The rows of a group lie close to one hidden flat surface of 15 dimensions, which may be shifted away from zero. Surfaces can cross.
In the rows, zero is written as 128.
Known rows, each followed by its group:
[129 137 135 120 124 128 127 126 101 129 110 143 134 142 136 142 116 126
 139 139 117 118 108 139 127 126 133]	Q938
[105 198 130 108 112 121 120 148 171 100 121 119  99  79  98 112 105 102
 176  86  97  97 125 135 150 182 162]	Q412
[100 192 141 118 114 144 129 189 141  91 115 129 122 109 125 136 131 121
 163 111  72 143 144 141 151 110 128]	Q938
[ 78  80 106  91 129  72 152  54 143 156 139 141 128 112 128 138  87 143
  99 169 140 115 119 135 118 189 132]	Q412
[147 153 155 181 185 115 122 140 134 135 130 102 146 133 133  90 171 127
 143 148 175 144 118 127 163  79 115]	Q412
[ 87 184 164 113 167  91 128 130 149 104 163  86 121 146 178 157  96 122
 136 183 105 162 107 171 131 156 117]	Q79
[152 149 130 119 131 102 135 144 139 113 132 137 167  97 187 121 122 142
 152 100  80 155 153 143 105  83 131]	Q938
[154  79  72  79 102 111 138  81 127 149 167 123  78 144 124 139  98 101
 113 170 140 154 167 121 109 126 151]	Q302
[ 92 115  96 156 108 111 127 102 150 110  86 174 144  52 134  95 118 182
 126  68 102  95 141  96 122 138 125]	Q412
[179 128  98  96  55 141 109 193 137 147 125 134 163 147 152 140 138 102
 151  44  80 119 160 112 123 125 122]	Q412
[155 145 155 148 131 157 149 165 112 125 134 157 161 101 132 165 126 144
 135  93 111  92 124 140 125 122 131]	Q412
[159 157 150 176 143 107 159 117 148 115 126 106 205  64 138 145 143  86
 129  86 125 104 171  77 125 146 125]	Q412
[130 136 134 112 108 122 145 143  97 140 154 117 188 160 137 179 127  86
 135 174  93 133 116 152 133 132  92]	Q79
[211 172 116 166 103 171 111 187  98 116 135 154 142 191 115 136 153 141
 166  99 119 100 107  95 147 140 102]	Q79
[142 160 157 133 132 118 136 128  89 106 155  93 135 123 132 150 131 144
 136 124 135 164 168 110 164 106 134]	Q302
[135 147  90  86 109 121 120 131 161 115 139 128 106 126 119 116 120 109
 155 110 111 133 129 114 115 168 134]	Q412
[119 180 123  26 190 134 119 147 140  78 112 137  60 117 139 153 116 132
 155 117 148 164  89 131 113 143 128]	Q938
[105 156 146 131 110 114 139 119  88 101  80  95 119 181  96 130 131 106
 102 164 116 159 123 139 144  87 133]	Q79
[ 75 148 154 182 109 111 128 128 127 148  68 115 162 118  97  96 156 112
 139 116 126  98 122 111 172 124 132]	Q938
[161 119 120 121 125 163 110 120  64 119 179 137 150  62 143 177 115 139
 168 100 142 120 146 103 147 115 114]	Q412
[156 111 136 191 111 149 132 131  95 141 147 134 143 143 123 134 134 149
 121 133 131 110 130 132 134  98 125]	Q79
[ 79 147 173 107 157 177  98 138  96 109 185  92  85  94 147 155 131 154
 175 145 141 183 114 142 124 119 132]	Q302
[132 129 121 156 173 122 119 109 163 112 122 131 124 123 145  93 137 129
 122 146 145 132 106 121  98 139 110]	Q938
[165 149 127 133 141  91 152 129 164 117 121 159 147 109 152 134 107 170
 114  63 121  88 125 118 116 168 139]	Q938
[156 165 126  94 180 149 131 161 149  85 149 129 125 133 119 148 139 117
 126 129 140 136 108 125 129 161  91]	Q412
[ 96  98 121 121 143 138 133 109 130 163 123 148  90  86 139 164 121 145
 132 122 162 109 138  89 133 141 142]	Q302
[163 137 189  91 148 153 181 147 106 100 125 194 153 140 141 158 130 216
 106 120 103 143 170  79  81 187 147]	Q302
[ 88 152 154 141 124 132 118 132 134 129  99 113  90 138 107 117 116 100
 137 154 123 115 121 143 146 136 160]	Q412
[182 153 170  90 129 114 154 130 124 102 178 118 158 109 116 129 102 146
 119  95 109 127 152 160 118 169 170]	Q302
[ 65 169 130 138 126  83 101 124 140 126 124  98  84 177 178 121 109 176
 157 139 116 163  81 149 135 118 121]	Q79
[132 137 137 143 131 174 158 131 105 147 143 155 109 103  93 155 131 101
 172 172 124 109 119 121 111 121 156]	Q412
[153 131 155 135 102 128 170 136  96 170 155 133 158 179 110 154 154 172
 149 108 139 123  83 128  98 135 139]	Q79
[106 155 130 181 162 130 175 169 153 116  62 181 195 132 147 143 168 128
 117 151  83 111  85 125  89  91  66]	Q412
[105 130 168  84  84 114  88 144  90 104  34 121 155 189 186 156  95 135
  84  67  81 131 106 157 101 129 130]	Q412
[ 39 147 132 140 112 157  70 152  99 103 115  95  59 150 104 115 128 131
 140 186 124 168 148 135 221  95 110]	Q79
[132 155 171 153 109 153  97 119  58 136 126 127 128 116 120 128 120 133
 189 132 139 107 132 101 170 147 164]	Q79
[204 124 141  80 108 125 202 137  97 130 146 169 152 166  88 143 135 153
 109 146 108 146 177 112 111 134 163]	Q938
[143 108 128  46 103 116 147 127  95 164 173 150 121 149 110 155 133 180
 144 129 153 156 186  73 174 182 139]	Q302
[121 146 117 127 146 135 120 135 134 119 118 128 125 140 111 117 148 109
 143 149 142 131 103 115 139 137 101]	Q938
[104 147 132 117 148 109 142 161 198 154 147 139  99 136 125 108 129 130
 143 158 115 125 136 144 147 160 136]	Q79
[145 122 103 121 146  58 151  55 110 162 149 121 122  81 168 117 105 132
 181 162 148 161 141 136 119  53 168]	Q302
[165 157 118  87  71  94 100  91  91  71 102  89 156 147 172 149  96 107
 124  58  95 157 149  91  92 153 136]	Q79
[121 133 113 114 149 151 120 131 154  91 108 138 114  65 131 142 107  87
 117 108 114 105 134 134 111 130 128]	Q302
[175 131  79 135 115 125 133 148 148 119 111 158 153 142 140 160 110  62
 101 144  93  95 170 105 144 141  97]	Q302
[184 133  86  77 116  92 146 127 128 154 130 134 125 150 113 129 129  99
 149 116 147 126 119 134 137 114 141]	Q79
[162 133 158 147 104 117 136 117  88 117 164 109 169 138 193 177 101 158
 121 104  94 146 147 130  92 118 135]	Q302
[153 152 153 125 156 138 132 132 141  88 157 110 109 124 124 129 111 111
 111 153 124 140 165 131 133 148 146]	Q79
[121 144 103 122 126 121 131 138 161 131 112 126  96 116 121 128 132 120
 139  95 132 118 115 124 124 122 137]	Q79
[128  98 169 157 115 157 148 130 151 138 133  88 171 185  95 116 175  79
  71 158 127 146 147 106  76 170 116]	Q938
[160 150 103  74 121 117 130 149 169  93 129 111 125 108 116 139 131 119
 107  36 134 129 156  95 134 170 122]	Q938
[183 119 114  81 121 123 123 133  63 186 136 150 142 170  90 137 156 136
 177 115 198 106  87 103 182 142 124]	Q79
[111  81 111 105 104 110 120 122 124 156 132 118 150 203 123 120 153 146
  87 156 141 161 144 107 144 153  83]	Q302
[113 103 137  68 156  95 145 120 113 139 134 149 184  65 154 154 129 196
 121  48 157 123  87 155 122 124 107]	Q302
[149 104  87 118 131  96 152 151 156 182 179 142 121 165 126 121 135 137
 132 175 137 138 124 173 156  89 112]	Q79
[148  98  80  86 100  72 169 115 152 181 152 108  84 183  72 123 134 152
  97  93 180 125  81 167 127 114 147]	Q938
[125 132 127 113 158 136 138 170 181 144 173 149 128  86 153 129 142 139
 155 126 118 136 158 123 131 136 116]	Q79
[182 146 171 140 107  92 142 129  99 145  99 100 185 167 135 114 135 104
 124 101 122 124 135 145 129  99 161]	Q938
[116 136 136 116 130 115 145 118 128 134 136 136 121 173 111 136 128 153
 124 152 137 129  95 125 117 174 123]	Q938
[ 83 136 112 176 123 104 113  79 142 104  88 105  71 103 145  77 115 148
 135 123 126 154 122 127  99  67 163]	Q412
[150 147 118 145 134 106 127 123 124 127 113 142 157 147 165 133 121 110
 144 158 109 126 132 111 127 126 109]	Q302
[ 99 121 122 146 120 126  83 115 162 154 113 115 100 150 144 113 118  98
 139 138 143 100 121  96 138 198 129]	Q302
[111 122 141 127 103 134 134 137 140 124 132 121 141 132 123 151 120 130
  99 102 108 114 140 122 124 172 126]	Q938
[127 150 122 167 125 154 113 109  93  90 142 107  93 129 177 213  80 101
 125 145 109 122 104 133  90 112 118]	Q412
[129 126 135 104 137 141 173 178 175 127 159 134 151 129 126 147 155 133
 104 125  97 156 153 135 100 127 107]	Q938
[148 161 116 118  99 133 142 136 159 119 128 124  95 166  85  83 140 101
 157 144 102 143 125 121  89 152 164]	Q302
[130 119  97 181 116 146 123 155 112 108  91 127 167 147 118 132 155 102
  90 132 110 125 128 137 150  56  68]	Q938
[ 92 130 169 127 155 165 117 139 160 125 114 147 100 160 114  81 147 138
 136 194 119 146 124 112  93 190 141]	Q302
[101 166 132  77 146 136 139 156 121  93 141 118 117  87 137 184 105 117
 143 112 103 140  90 188 122  97 120]	Q412
[114 113 107 100 114 138 138 134 167 120 152 140 121 106 132 152 119 143
 110  97 108 124 143 112 101 180 115]	Q938
[120 153 140 126 164 158 123 168 138 116 126 148 136 114 134 155 138 119
 141 138 125 110 113 126 144 147  96]	Q302
[110  95 138 123 139 123 151 134 124 150 124 143 158 104 137 157 125 143
  93 119 130 112 129 154 137 109 113]	Q412
[127 133 118 153 167 134 105 135 134 171 143 161 133 136 170 160 138 174
 177 102 179  75  28 117 121 175  85]	Q79

New rows. What belongs after each?
[134 138 131  98 106 121 133 123 130 100  97 106 107 155 109 138 124 126
  90  80 131 138 127 117 105 146 147]	Q938
[ 94 133 105 159  76 138 141 145 121 145 106 115  89 148  92 133 152 146
 138  93 123 129  88 139 120  66 137]	Q79
[109  78 122 118  87 107 103  72  81 146 121 113 119 142 132 113 110 153
 106 135 144 142 155 114 148 129 147]	Q79
[160 118 137  46 128 133 164 142 140 100 155 120 118 135 137 150 125 139
  91 110 107 190 175 134  71 122 147]	Q938
[106 148 161  77 129  91 131  87 131 119 139 118 115 110 145 102 108 168
 156 128 123 167 153 106 111 185 174]	Q938
[151 139 101  88 154 127 134 144 143 114 145 149 131  72 135 152 111  97
 143 126 122 117 152 133 152 127 118]	Q302
[160 117 113 142  97 102 160  94 117 150 136 108 152 113  96 164  88  39
 105 134 121  68 119 172 125 123 161]	Q79
[129 144 127 167 105 158 104 110 118 108 129 105  56  76 131 148  90 114
 146  76 130 104 137 119 115 111 183]	Q412
[135 171 143 138 126 114 123 148 174 112 114 101 123 143 139 115 127 114
 130  80 114 123 107 137 100 149 142]	Q938
[109  93 126  94 138 152 141 153 134 131 125 162 154 108 129 151 137 139
  99 124 115 124 133 135 120 136  96]	Q302
[ 45 102 139 137 101 113 122 105 120 131  56 109 141 130 134 129 120  87
  82 161 100 140 158 124 136 102 122]	Q412
[122  67  66  94 121 187 128 115 125 143 106 161 115 125 103 158 162  65
 117 168 145 132 149  50  93 145  86]	Q412
[185 120  99 123  77 119 137 134 128 140 146 149 144 162 166 168 104 110
 122 134  84 125 211  71 129 158 129]	Q302
[122 128 195 150 188 171 157 114 105  83  97 126  97  98 103 142 131 145
  69 134 154 134 133 134  96  98 164]	Q412
[112 127 134 109 127 137 132 122 104 132 145 117 140  91 145 162 130 125
 154 115 124 147 126 127 112 103 128]	Q79
[141 130  99  90 104 141 136 136 175 128 159 110 107 173 100 139 147 104
 122 108 132 135 104  94  77 213 114]	Q938
[143 133 114 176 113 119 158 131 136 113 106 148 136 134  99  96 140 149
 102 126 105 119 146 130 131  88 133]	Q938
[128 164 165  65 118  67 123 141 155 152  71 119 198 115  98  38 166 116
 177  69 132 125 143 106 171 182 161]	Q412
[155 120 108  71 114 113 113 100  78  92 188  91 145 115 170 172  95 124
 128 125 113 181 130 168 110  90 110]	Q302
[107 165 161  92 124 106 146 154  97 135  77 108 115 176  83 156 136 127
 112 102 156 120  86 156 178 113 143]	Q938
[141 116  98 203  61 169  71 156 137 169  91 134  92 227 147 141 122  70
 130 152 107  77 136  81 136 162 117]	Q412
[ 87 117  87 144 130 117 166 114 106 131  40 149 127  90  86 156 164 128
 103  94 160 114 117  88 156  46 101]	Q302
[100 120 131 111 159  58 157 115 176  88 153  89 157 118 152 111 116 162
  42 134 112 186 168 174 140 102  94]	Q412
[118 154 123 147 115  86 125  80  98 141 145 120 132 119 162 115 104 143
 197 157 114 141  96 141 115 107 152]	Q412
[160 136 146 117 115  79 121 142 155 124 157 110 206 157 168  87 136 151
 120 101  97 151 152 140 124 160 108]	Q302
[ 97 134 147 155 126 148 131 116 128 143 132 138  90 106 100 154  92 113
 130 153 132  73 119 137 150 172 163]	Q412
[123 111  92 101 138  72  94  93 170 148 140 108 132  75 178  99 108 111
 154 103 143 131 148 125 143 136 130]	Q302
[122 149 133  99 131 104 128 100 120 130 155  72 101 110 136 138 113  86
 157 138 140 164 125 151 119  99 163]	Q412
[148  99  84 142 107 120 130  91 134 144 151 112  69 207 153 143 124 122
 110 189 137 177 155  83  85 114 124]	Q302
[130 132 109  96 144  99 128  98 116 120  94 147 142 129 115 102 123 103
 135 167 132 126 114 131 136 135 123]	Q302
[133 126 153 135  95 120 170 122 121 171 148 127 155 119 111 150 123 115
 147 122 112 103 121 142 103 140 166]	Q79
[153 128 126 125 146 157 153 175 142 122 104 157 129 109  99 157 133 102
  94 106 129  88 134 141 141 111 123]	Q938
[160 149 152 101 138 110 171 136 127 144 103 120 161 156 102  89 183 102
 154 147 131 174 138 112 100  93 152]	Q938
[ 96 109 195 112 146 140 129 113 109 131 132 138 156 119 129 111 120 159
 119 156 124 130 126 151 112 172 150]	Q302
[102 125 123 135 135 126 141 129 118 103  56 150 169 151 126 113 159 144
  98 128 111 142 101 114 100 103  86]	Q302
[131 136 111 114 115 104 120 123 142 113 139 116 165 122 189 160 107 109
 128 112  89 137 128 129  97 138  99]	Q79
[ 76 166 149 118 159 146 136 130  99 103 103 113  81 174 108 148 144 131
 137 191 141 171  68 142 118  97 115]	Q79
[ 97 139 113 164 100  68 111 103 171 149  83  58 137 142 114  59 164 107
 134  64 155 134  92 123 128 108 133]	Q938
[137 138 128 124  93 137  64  96 127 109 143  71  92 115 122  85  98  66
 157 118 127 131 150 133 130 159 176]	Q938
[122 142  89 117 109 125  96 123 128 110  90 134 126 159 124 101 129  62
 146 191  99 146 161  91 157 138 103]	Q302
[103 119 110 122 126 170 165 129 144 139 107 171  90  70  95 177 115  99
 136 114 120  74  98 125  77 140 154]	Q412
[ 54 108 134 134 114 146 104 149  78 146  97 131 169 128 149 147 179 179
 146 108 135 156 110  94 160  88  64]	Q79
[150 135 126 136 126 120 145 138 138 121 125 119 132 152 108 108 144 124
 114 130 124 142 134 133 121 109 130]	Q938
[123 151 179 180 159 130 103 100  88  93  90  91 131 123 178 183  91 110
  97 101 150 102 101 125 123 128 132]	Q412
[114 135 128 133 121 112 114 102 121 133 105 120 116 145 139 124 125 134
 142 123 141 128 116  94 125 155 133]	Q302
[ 37 132  96 101 180 150 161 156 152 110  83 168 164  81  87 149 177  73
 129 211 112 134 109 115 153 115  37]	Q412
[106 138 159 136 141 104 136 109 136 136 103 132 151  96 133  86 133 145
 151 123 123 127 122 131 115 128 156]	Q302
[152 104 161 133 168 102 141  70 145 129 118 150 133  96 136 115  97 157
  89 108 168  82 138 101 107 210 169]	Q938
[139 102 136 121 141 124 153 137 135 165 170 133 155  68 130 135 138 128
 142 124 141 126 169 139 149  97 141]	Q79
[174 183 158 105 148 117 143 145 123 120 132 146 195 122 115 109 158 119
 184 124 122 119 124  97 136 186 128]	Q412
[ 83 146 133 123 146 132 114 124  99 141 101 134 101 174 126 118 171 159
 174 183 160 173 116  61 161 132 102]	Q302
[134 144 176 117 155  88 180 125 165 143 106 128 150 144 112 111 146 152
 100 107 146 123 129 113 110 174 159]	Q79
[100 108 138 144 127 103 130  68  80 114 101  92 136  99 133 133 114 118
  99 142 146 149 148 132 141  72 138]	Q302
[110 146 183 139 143 101 106 138 136 170 185  98 159 112 175 109 132 166
 187 126 140 141 127 141 159 157 141]	Q302
[131 142 110 154 113 114 132 136 136 104 142  71 154 131 113 119 139  84
 109 114 113 147  96 191 120  59 104]	Q302
[ 87 122 131 141  94 117 104 100  92 113  85 122 142 134 157 128 109 122
 126 146  95 141 145 111 130 119 122]	Q412
[136  73 152  84 147  90 159  85 130 131 156 125 155 153 125  77 133 176
  72 177 138 190 158 155  93 129 141]	Q302
[116  96  85 108 135 115 129 142 171 145 108 139 141 111 113 127 141  92
  94 118 140 104 149 123 167 132  90]	Q79
[101  85 115 126 122 132  79  74  88  94 133 122  61 138 172 160  59 189
  67 125 144 130 117 145 121 138 128]	Q412
[160 128 168  84 126 126 140 154 132 124 229  95 156 151 137 145 114 134
 109 158 105 174 190 158 145 167 131]	Q938
[ 95 133 105  97 146 138  85 132 134 104 114 117  76 138 130 124 133 140
 127 123 157 152 120 105 160 140  98]	Q79
[110 111 172 112 115 125 133 109 110  91 150  80 170  76 127 116 113 139
  94  83 103 159 132 196  94  95 152]	Q302
[122 124 174  46 182 145 135 164 126 127 104 108 126 100 114 174 138  87
  90  99 172 133 139 146 153 124 134]	Q938
